There are 3 ways to turn a row about zero (a turn may also mirror it). The second row of each pair is the first, turned, with some noise.
In the rows, 128 means zero.
Some pairs, each with its turn after it:
[135 157 132 174  77 131]
[171 106 111 135 135  74] -> q58

[191 142 106 176 144 172]
[ 92  72 113 186 153  97] -> q58

[116 103 133 133 103 127]
[125 113 139 118 114 156] -> q16

[139 136 153 128  84 107]
[121  95 104 104  96 127] -> q16

[174 141 129 124 160  89]
[ 84 146  88 148 101 122] -> q58

[119 135 157 131  98 107]
[135 105 101 117 102 138] -> q16

[181 120  86 128 135 122]
[ 81 122 156 143 134  94] -> q16

[110 157 118 156 128 119]
[102 142 125 111 158 127] -> q817

[157 172 151 154  95 143]
[142 112 145 133 195 143] -> q817

[112 186 135 129 146 104]
[172 131  96 138 125  89] -> q16

[142  86 108 132 144 188]
[123 102 171 118  80 164] -> q817

[127 176 131  86 138  88]
[101 141 101  81  88 120] -> q58

[190 112 117 120 168 114]
[ 67 137 122 165 147 102] -> q16

[132 159 113 121 155 111]
[103 115 105 118  95 134] -> q58

[117 149 103  79  91 191]
[151  99 194  99 122  84] -> q817

[105 141 156 100 115 106]
[153 101  92 120 133 136] -> q16

[135 135 157 118  74 168]
[144 127 150 100 174  84] -> q58

[104 172 174  80 131 144]
[179 100 104  92 146  86] -> q817

[124 155 158 154 126  77]
[146 156 112 137  80  94] -> q58

[ 69  94 108 102 141 183]
[103  90 144  85  66 100] -> q817

[158 114 151 126 104 118]
[146 116 127 170 139 133] -> q817

New pairs, each followed by its turn:
[180 138  68 122 135 178]
[ 85  65  99 134 176 138] -> q58

[ 71 143  78 122 116 118]
[188 102 170 132 141 125] -> q16

[143 154 123  98 151 171]
[122 156 123 101 171 103] -> q16

[ 90 143  93 129 157 124]
[133  97 129 119  90 164] -> q58

[152 156 163 197 145 157]
[121 105 122 111 179 198] -> q817

[145 122  94 200 102 163]
[164  72 118 181 159 107] -> q58

[104 149 138 153  73 100]
[162  93 124 110  72 128] -> q16

[221 147 152  50 108 152]
[245 123 171 161 132 128] -> q817

[152  64 126 180 100  98]
[168 161 105 195 159 134] -> q58

[118 107  89 151 142 138]
[ 91 141 147 117 103 145] -> q817

[ 91 179 140 179 117 109]
[170 105 130 130  71  89] -> q58

[ 99 196 135 130 127 109]
[189 127  99 122 116  87] -> q16

[150 123 106 166 133  98]
[105 164 128 149 141 159] -> q817

[162  86 194 106  97 103]
[123 213 133 134 161 100] -> q58

[132 116 136 139  91 136]
[152 136 124 129 154 108] -> q58

[121  88 128 146 158 129]
[118 146 139 162 130 158] -> q16

[120 149 140 162 129 167]
[143 173 133 106 105 125] -> q16

[129 136 101 105 133 179]
[143 116 173  93 110 122] -> q817

[107 178 127  76 106 114]
[160 141 131 107 151  64] -> q817

[161 145 119 133  87 151]
[109 125 143  82 107 104] -> q16

[123 139 136 103  65 141]
[152 134 127  79 166 100] -> q58

[102 113 110 121  85 125]
[144  91 156 109 123 150] -> q16

[100  94 130  86 116 113]
[140 165 137 100 141 166] -> q58

[153 119 105 151 151 173]
[123 122 165 108 113 174] -> q817

[137 143 158 103 103 109]
[127 161 120  99 130 101] -> q58

[ 88 124 106  97  82  94]
[109 139 132 147 126  55] -> q817

[ 84  96 164 129 134 102]
[152 115 103 156 121 185] -> q16

[ 98 110  82 169  87  88]
[ 53 160 137 159 138 104] -> q817

[154 150 193 158 128 131]
[114 148 149 153 114  62] -> q58

[139 122 133 154 146 116]
[116 141 126 155 110 127] -> q16

[113 158 165 170 117 124]
[153 125 144 139  97  81] -> q58

[135 109 123 184 182 145]
[116  99 150 200 111 140] -> q58

[161 148  81 158 120  74]
[118  95 153 166  95  69] -> q16

[127 110 134 132  98 126]
[117 113 135 156 131 118] -> q817

[176  51  89 141 179 125]
[ 90 137 109 205 162 189] -> q58

[166  89 181  75 111 146]
[ 90 188 154 113 185 113] -> q58

[150 122 138  90 146 131]
[103 125 106 129 166 122] -> q16

[109 114 171 102 111  91]
[145 188 134 104 115 123] -> q58

[108 123 140 102 105 122]
[132 113 123 138 124  90] -> q817

[ 96 131 161 182 117 125]
[175 128 156 155 105  97] -> q58

[156 173 123  80 110 176]
[119 135 121  61 167  87] -> q16

[139 139 115  98 134 101]
[149 162 123 131 122 111] -> q817

[103 104  95 127  88 150]
[139 107 181 102 127 148] -> q16

[155 100  97 156 110 164]
[ 93 143 180 114 113 133] -> q16

[154 131 125  86 151 158]
[101 143 120 114 179 114] -> q16

[185 153 137 132  55 145]
[157 108 183 174 186 127] -> q817

